There are 4 nested groupings, the coarsest first. Each group lies inside one group of the grouping before and may be the whole of it. The rows also spread widely along 11 directions, which tell nothing about the answers.
Some rows, each with its group in each grouping after it:
[ -7 -50   2 -14  -7  18  25   4  24 -11  -5 -17   5 -12  26  35  13 -29
  -5  -5  16  10  -6 -13   7  -3 -15]
Z_854 Z_453 Z_31 Z_661
[-15  -2  12 -24  -6  -8 -19  14 -17 -12  24   1  26  20  -7  26 -24 -11
  12  17  -2   1 -20  14  18   5  -6]
Z_665 Z_526 Z_986 Z_365
[  3  -9 -22   4  14  -1  20   3  -6   0   3 -27   3  20  -5  -4 -12 -12
  17  -2  10 -18 -10 -18   6   8  -2]
Z_665 Z_279 Z_763 Z_815
[  5   4 -12   2  14   1   5  -3  12   4  -5  -6   2  -1   5  -2  -2  -3
   4  -5  -8  -5  -4  -1   7  11  -2]
Z_854 Z_453 Z_38 Z_49
[-14  -7   8 -13  -1  -5 -15  15   6  16  13  -1  -2  -1  -1  11 -15   1
 -12  -7   1  17  -5  10   0  -2  -9]
Z_665 Z_279 Z_763 Z_664
[-26 -15   7 -13  12  16  13  21  23 -17  -2   3  -6 -13  10   7  -1 -18
   6  -3   1   1  -1  -8  10  -9  16]
Z_854 Z_409 Z_386 Z_203
[ 11  -7  -1   0   4 -12  19   3  -1  14 -11  -6  -3   3  -8   9  29  -5
 -16  34  13 -11  11   9  16 -13   3]
Z_854 Z_453 Z_38 Z_284
[ 10  -4  -9   4  -5  -4  -1   2 -18  21  -1  -2  -6  32 -15 -11   1  14
 -21   0  12   2   8  -8   2   6   7]
Z_665 Z_279 Z_763 Z_815
[ 16  21   5  26 -14 -19   0  -7 -14   3  -5  18   1  -8 -19   8   6  13
 -14  19  -8 -27   5 -16 -11  -9 -22]
Z_665 Z_526 Z_986 Z_365
[ -7 -17   3 -11   3  -2 -16  -2  10  15  15 -14   0   3  -7  17 -11  -4
 -16  -1   2  -9  10  10  -3   7 -17]
Z_665 Z_526 Z_986 Z_365
[ -7 -20  -4   0  -6   7   4 -19  -3  -4   0 -12  12   3  -4   8   6 -13
 -10  21   7 -26  15  -3  11  20  -2]
Z_854 Z_409 Z_386 Z_203
[ -8  -2  -2   9   5  10   3   0   7  -6  -4   5  -2   3  -6  -3   3  -1
 -10   1  -2 -20  13 -17   1  -1  10]
Z_665 Z_279 Z_763 Z_664
[ 17 -21 -13  -3 -10   5  -1 -10 -15  11   3  -6   0  45 -21   0   4   8
 -22  10  14 -21  19 -14   2  15   2]
Z_665 Z_279 Z_763 Z_664
[  2 -13  -3 -14   0  13 -10  16  10  -6   8  10  11  28  11  15  -4   2
 -10 -22  -2  10  -4 -19   0  -1   3]
Z_665 Z_279 Z_763 Z_664
[-28 -14   8   8 -13  -7 -11 -18 -29  12  18 -21  22   9  -3   5  -9  -8
 -25  14  15   1  14   3   7  21  -3]
Z_854 Z_409 Z_386 Z_203
[ 25  16 -23  -5  23  -5   9   3  13  16 -18   0 -10   8  -6 -15   9   8
   8   4 -10  -6  -6  13  17  11   9]
Z_854 Z_453 Z_38 Z_49
[  3  -2  -6  12  -5   4  15  -9  -5  -1 -18   5 -18 -11 -20 -13   0   2
   3  14   0 -21   2  -4   7  12  -1]
Z_665 Z_526 Z_986 Z_365
[-18  -8   6 -21  12  10   0  39  25 -11  10   8  -2  -1  20  18 -17  -9
  11 -30  -5  29 -25 -11   2 -18   3]
Z_665 Z_279 Z_763 Z_664
[  4  17  -7 -11  15   8  -8  12   5 -14  -5  22  -2  20 -19 -13  -9   8
  14   4 -18 -19  -2   3  17   9  25]
Z_665 Z_526 Z_986 Z_365
[-13   0  -6   9   4   8  13 -12  10  -8 -22   0   8 -40   8  -1  12 -15
   8  14  -6  -6 -11  12  26  13   0]
Z_665 Z_279 Z_763 Z_815
[ 13  -3 -11 -12  10   2  -3  10  24  12  -4   3  -6  -2   4   8  -1   5
  -2 -11  -8   2  -8   3   2   2 -12]
Z_665 Z_279 Z_763 Z_664
[ 21   0   9 -12  -6  -2  -4  34   8  -1   4  30   2  39   4  23  10  17
 -23 -12  -2  12   2 -27 -12 -30   3]
Z_854 Z_453 Z_31 Z_661

New rows, each followed by its group in each grouping:
[ -5  17  10   6  -3  -7 -11   4  -4   5   3  15  -1   0 -10   0  -8  10
 -10   7 -10  -4   7  -1  -2  -1  -1]
Z_854 Z_453 Z_38 Z_49
[-14  -3  12  -8  -2  -2   2  27  -8  14  -4  13 -28   4 -18 -10  -6  10
 -11   1   8  25  -4  10   7 -12  16]
Z_665 Z_526 Z_986 Z_365
[ 10 -12 -10 -26   4   9   0  13  12 -10   0   6  -9  12 -10   7 -20  -2
  22  -4  -9  -8 -19   3   8  13  -6]
Z_665 Z_526 Z_986 Z_365
[ 15   8  -4 -27   3   8  -7  16  11   1 -15  34 -19  16 -21 -14   0  19
   1  11 -15  -7   2  16  15  10  21]
Z_854 Z_409 Z_386 Z_203
[  3  -2   4   0  -2  -3   9   4  -1  -3  -6   6  -1   5 -13   6   9  -2
  -6  22   2 -19   9  -3   8  -5   4]
Z_854 Z_453 Z_31 Z_661
[ -1  -1  -8  21   3 -14  14 -20 -14  12  -4 -23   0  -8 -20  -4   4  -7
  -5  27   9 -32  10   2   8  10 -10]
Z_665 Z_526 Z_986 Z_365
[ -2  -9  -4  -1   4 -11  23   7 -14  12  -3 -18 -20  12 -28 -10  -5  -6
   6  28  18 -18   4   6  10   1   6]
Z_854 Z_453 Z_31 Z_661
[ 24   6 -13  -3  -3 -14  14  15 -10   5  -3   2  -1  21  -2   5 -13   7
  15  -6  -1   7 -25 -15  -3   1 -16]
Z_854 Z_453 Z_31 Z_661
[-22 -17  15  -4  -9   9   8  10   7  -7   0   3 -11 -15  -1   9 -11 -10
  -3   1   5   5   1  -5  -2  -3  -4]
Z_854 Z_453 Z_31 Z_661
[-21 -17   7   1  -4   8   5   6  -4   9  -6  -1 -11   0  -6  -6   7  -2
 -21   5  15  14   8   3  13   0  16]
Z_665 Z_279 Z_763 Z_664
[ -1   1  -5   9   6 -10  19  -1  -8   1  -6 -12  12   2  -1   3  12 -12
   0  20   8  -9  -2  -1  17  -1   5]
Z_854 Z_453 Z_31 Z_661
[ 12   9 -12  -6   4  -6  -8   2   5   8  -2   4  14   3   6   7  -4   5
   3  -5 -11   7 -18   6  11  10 -11]
Z_665 Z_279 Z_763 Z_664
[-12 -12   3   3   0   3  15  -6  24   9 -18  -1 -16 -48   6   4  12 -10
 -10  11  -1  -3   5  11   6   3 -13]
Z_854 Z_409 Z_386 Z_203
[ -7  -5   6  -3   1  -4 -20   2  -8  24  12  -5  18  29  10   9   8   7
 -40  -8   7  27  14   5   6   2  10]
Z_854 Z_453 Z_38 Z_49
[  0  -8  -3  11 -10   6   3  -2  -9 -11   3   2  22  17   9  14   4  -4
 -11  -6   4  -6  -1 -31  -1   0  -4]
Z_665 Z_279 Z_763 Z_815
[  8 -22 -18  -4   1   0  21  -7   7   3  -5 -25  -3 -11  -2   9  -9 -16
  17   7   8 -17 -16  -3   5  15 -27]
Z_665 Z_279 Z_763 Z_815
[ -1 -13  -7   4 -17  10  25  -4 -22 -13 -18   3   7   9   2  -5   3  -8
  10   9   9  13 -19 -10  22  17   9]
Z_854 Z_453 Z_31 Z_661
[ -6 -26   6 -22   1  14 -22   0  25  -7  16  -2  17   6  12  34  -7 -10
 -13 -13  -7  -4   4   0   0   9 -15]
Z_665 Z_526 Z_986 Z_365
[  8  -3  -1   7  -6   4   5  -4  -3   8 -15  11  -1   7   3  -1  18   8
 -22   4   2   7   9  -6   6   3   6]
Z_854 Z_453 Z_38 Z_284
[ 21  -5 -12  15  -5  -3  31   7  -2  -4 -18   4  -7  -3   4   8  12   0
   6  -2   5  -1 -18 -28  -1 -11 -14]
Z_665 Z_526 Z_986 Z_365
[-15 -11  11  -9  15  -3   1  19  22   6  12 -10   4  -4  16  25   5 -13
 -15  -4   4  10   4  -1   1 -20  -2]
Z_854 Z_453 Z_38 Z_49
[ 11  -5   0   5  -1   7 -13   0  25   4   4  13   1   3   5  18   5  10
 -29 -18 -10 -16  19 -25 -21  -7 -17]
Z_665 Z_279 Z_763 Z_664
[-17  14  -4  18   6   6   4  -9  -2   2 -18   8   0 -20   9 -21   1   1
  -1  -7  -8  17  -4   3  14  18  14]
Z_854 Z_453 Z_38 Z_284
[  1  -5  12   0 -12   2  -2   1   4  -4  -3  15   7  -2   2  20  12  -1
 -18  12  -3  -3   8  -8   2  -7  -5]
Z_854 Z_453 Z_38 Z_49
[ -4 -18  -5   0   3  11  12  -7  11  -3  -8  -9  -3  -2  -1   3   4 -11
  -4   5   4 -15  10  -6   7  11   1]
Z_854 Z_453 Z_31 Z_661
[-13  11  -9  16  17  -1  15   2  -1  -4  -4  -9  -2  -3 -11 -15  -2  -7
   8   8   0 -23   2 -11  10   1  14]
Z_665 Z_279 Z_763 Z_664
[-17 -13   6   8  -4   9 -16 -10 -19  -8  15  -4  31  37   0  12   7  -5
 -31   3   8  -9  22 -17   9   7  17]
Z_665 Z_526 Z_986 Z_365
[  0   2  -3  -7   5  -9   4  11  -2  13   1  -1 -14   7 -16  -5  -8   4
  -1  11   2 -10   3   3   1   0   1]
Z_854 Z_409 Z_386 Z_203
[-17 -23   4  25 -17  -3  14  -1 -33   2   8 -18  25  21  20  17  12 -10
 -29 -12  28  30  -4 -35   2  -9  -1]
Z_665 Z_526 Z_986 Z_365
[  8 -22 -18   0   4   5  29  -7   6  -8  -7 -20   4   3   4   9   6 -18
  11  10   9 -25  -3 -18   7  12  -9]
Z_854 Z_409 Z_386 Z_203
[ 14 -19  -4  -2 -23  20 -14 -21   6  -7  -5  17   7   7  -6  13  -1   6
 -19  -1  -7 -25  15 -16  -7  24 -19]
Z_665 Z_279 Z_763 Z_815
[  8   8   1   5  -2  -4   0  -4   9   5  -9  11 -20 -17 -30  -3  -3   7
  -4  24  -8 -43  16   2  -5   0 -13]
Z_665 Z_279 Z_763 Z_815
[ 13  -2 -16   4  17  -7  20   4  17  19  -9 -15 -27  -4 -13  -9  -5   1
   5  -1   2 -18   5  -2  -7   2 -10]
Z_854 Z_453 Z_31 Z_661
[ 20  13 -16 -12  12   2  15  12  16  -9 -18  18 -11  -1  -8  -8   0   4
  25   9 -16 -20 -15   0  13   5   6]
Z_854 Z_409 Z_386 Z_203
[-29  -3  -1   5  17  17   1  -6  26   0  -9  -6  -8 -35  15 -10  -8 -11
   1 -19 -11  10   2   5   7  17   6]
Z_854 Z_453 Z_38 Z_49
[ 22 -12 -19 -17  12   1  -6  -4   7  17   6 -16   3  39  -8   4  -2   3
  -7   1   1 -16  11   4   5  18  -2]
Z_854 Z_453 Z_38 Z_49
[-21  -2  -4  -2   8  -1   8   9 -25  -7  10 -18  19  29   2  -4 -15 -15
  14   3  10  13 -14  -5  22  11  21]
Z_854 Z_453 Z_38 Z_49
[ -1 -29  -2   0   0  -6  21   4  -5  27  -3 -26 -11  10   2   7  16  -7
 -25   9  28  15   9   0   5  -7  -3]
Z_854 Z_453 Z_38 Z_284
[  0  -6   2  12   0   3   7   6   5  14  -9   6  -9  10   3  -3  18   9
 -33  -9   8  11  19 -16  -5 -10  11]
Z_854 Z_453 Z_31 Z_661
[  9 -26   3  -2 -22  10  13  -7  12  -4 -17  10 -18 -25  -6  18   5  -5
  -6  10   2 -12  -1  -6  -3   4 -27]
Z_665 Z_526 Z_986 Z_365
[  6 -12   6 -10 -17   9 -13   3   8   0  -2  20  10   5   7  21   8   6
 -23  -2  -4   9  -1  -4   4   1 -10]
Z_665 Z_279 Z_763 Z_664
[  7 -14 -16 -22   7  25   7   7  25 -28  -9  10  10   4  12  11  -6 -12
  26 -11 -13  -7 -23  -9  18  16   3]
Z_665 Z_279 Z_763 Z_664
[ -4  16   4   8   1 -12  -2   9 -10  10  -6  11   1  -4  -3  -2   2   8
  -8   3  -3  15 -11   6  11  -5   3]
Z_665 Z_526 Z_986 Z_365
[-15 -15  10   9  -9   2  21  10  -8  -1  -1   0 -23   3 -19  -4  -1  -3
 -13  14  16 -18  19 -24  -9 -13   6]
Z_854 Z_409 Z_386 Z_203
[  0  10   3  -6   7  -8  -5  11   6 -13  14   3  23  12   3  21 -12  -7
  11   3 -11 -16  -9 -10   0  -5  -9]
Z_854 Z_453 Z_31 Z_661
[ -2  -4  -3   6   1  11  12 -14  13   0 -23  10 -20 -23 -20 -15  14   1
  -9  26  -4 -34  23   6  11  13   9]
Z_854 Z_409 Z_386 Z_203
[-14  -6   8  -4   0   6   7  16   7 -19  -1   9  11  -9   7  17   4 -14
   3   8   0  -3  -9 -10  12 -14   5]
Z_665 Z_279 Z_763 Z_815
[ 12 -13 -11 -12   2   8   6  10   8   5  -7   4  -8  17  -3   0   2   4
  -4  -5   3   3  -5  -5   8   4   3]
Z_665 Z_279 Z_763 Z_664
[  1 -18   9 -12  -9   5  12  14   0  -7  -1   8 -15  13 -15  11  -3  -4
  -1  18   8 -13   6 -11   0  -8   0]
Z_854 Z_453 Z_38 Z_284
[  0 -17   4 -28   7  -4 -16   9  28   1  25 -13  13   4   7  38 -21 -14
   3  -4  -8 -14  -3   6  -8   3 -31]
Z_854 Z_453 Z_31 Z_661
[  9 -17   5 -21   8  -4   7  24  13  -1  12  -4  -6  25  -9  25   1  -8
  -4  16   8 -20   9 -10  -3 -21  -3]
Z_854 Z_453 Z_38 Z_284
[-17 -11 -14 -10  27  17  -7   5  11  -2   4 -13  13  25  13  -6  -1  -8
  -4 -22   0  14   0   3  23  16  32]
Z_665 Z_526 Z_986 Z_365
[-15  -8   7   5  -7   4   7  11  -3  -1  -2   5  -8  -7  -2   2  -5  -2
  -6  -2   6   9  -4 -11   2  -6   0]
Z_665 Z_279 Z_763 Z_664
[-11   3   9  12  -3  -7   3  12  -9  -2  11  -1  12  11  10  13  -4  -3
 -10  -8   4  10  -1 -27  -8 -14  -3]
Z_854 Z_453 Z_38 Z_49
[ -8 -15   0  15 -15 -11  -2 -20 -19  14   9 -23  17  -1  -4  15  -2  -8
 -21  15  14 -11   6  -5   0  13 -25]
Z_665 Z_279 Z_763 Z_664
[-32  17  -2   1  14  -5 -17  -7 -17   5   9 -10  13   0 -16 -21 -23  -5
   9  13  -5  -5  -4  27  27  29  19]
Z_665 Z_279 Z_763 Z_664
[ 12  15 -15   0   8  -9  10   4  -5  -4 -12   3  13  -3   4   2   1  -4
  22   6  -9   4 -32   7  24   8  -2]
Z_665 Z_526 Z_986 Z_365
[ -1  -5 -16   6  20  -2  13 -20  25  12 -12 -23  -3 -34   0  -2  10 -14
   0  16  -3 -33  12  15  11  17 -12]
Z_854 Z_409 Z_386 Z_203
[-11  -9  12  -9  -1  -7  24  36 -10  -9   6   0 -13  18 -14   9  -9 -10
  10  14  16  -1  -9 -16   2 -26  10]
Z_854 Z_453 Z_31 Z_661
[-15  -2  12 -10  -6  -6 -25  12  -4  14  20   2   6  12  -4  12 -19   6
 -19  -6   0  13   1   5  -3   1  -8]
Z_665 Z_279 Z_763 Z_664
[-11   6  -9   6  31 -11   5  11  17  21   5 -22  -1  -8   6  -2   3  -5
  -7  -9   3   2   1   4   6  -9   3]
Z_665 Z_279 Z_763 Z_664
[ -9  -9 -10  20   1  10  22  -4 -11  -7 -11  -7   4   7   3 -10  11  -8
  -6   0  12  -3   1 -25  11   4  15]
Z_665 Z_279 Z_763 Z_664
[  2 -19  -2  12 -17   7  20 -13 -14 -10 -17   0   6  -2  -3   8  19 -10
  -9  20  12  -9   0 -13  16   6  -1]
Z_665 Z_526 Z_986 Z_365
[-14  -3  -1  15   1  -4  -8 -20  -7  24   2 -15   5  -4   2  -5   0   1
 -26   0   5   5  17   7   1  19  -5]
Z_854 Z_453 Z_38 Z_284
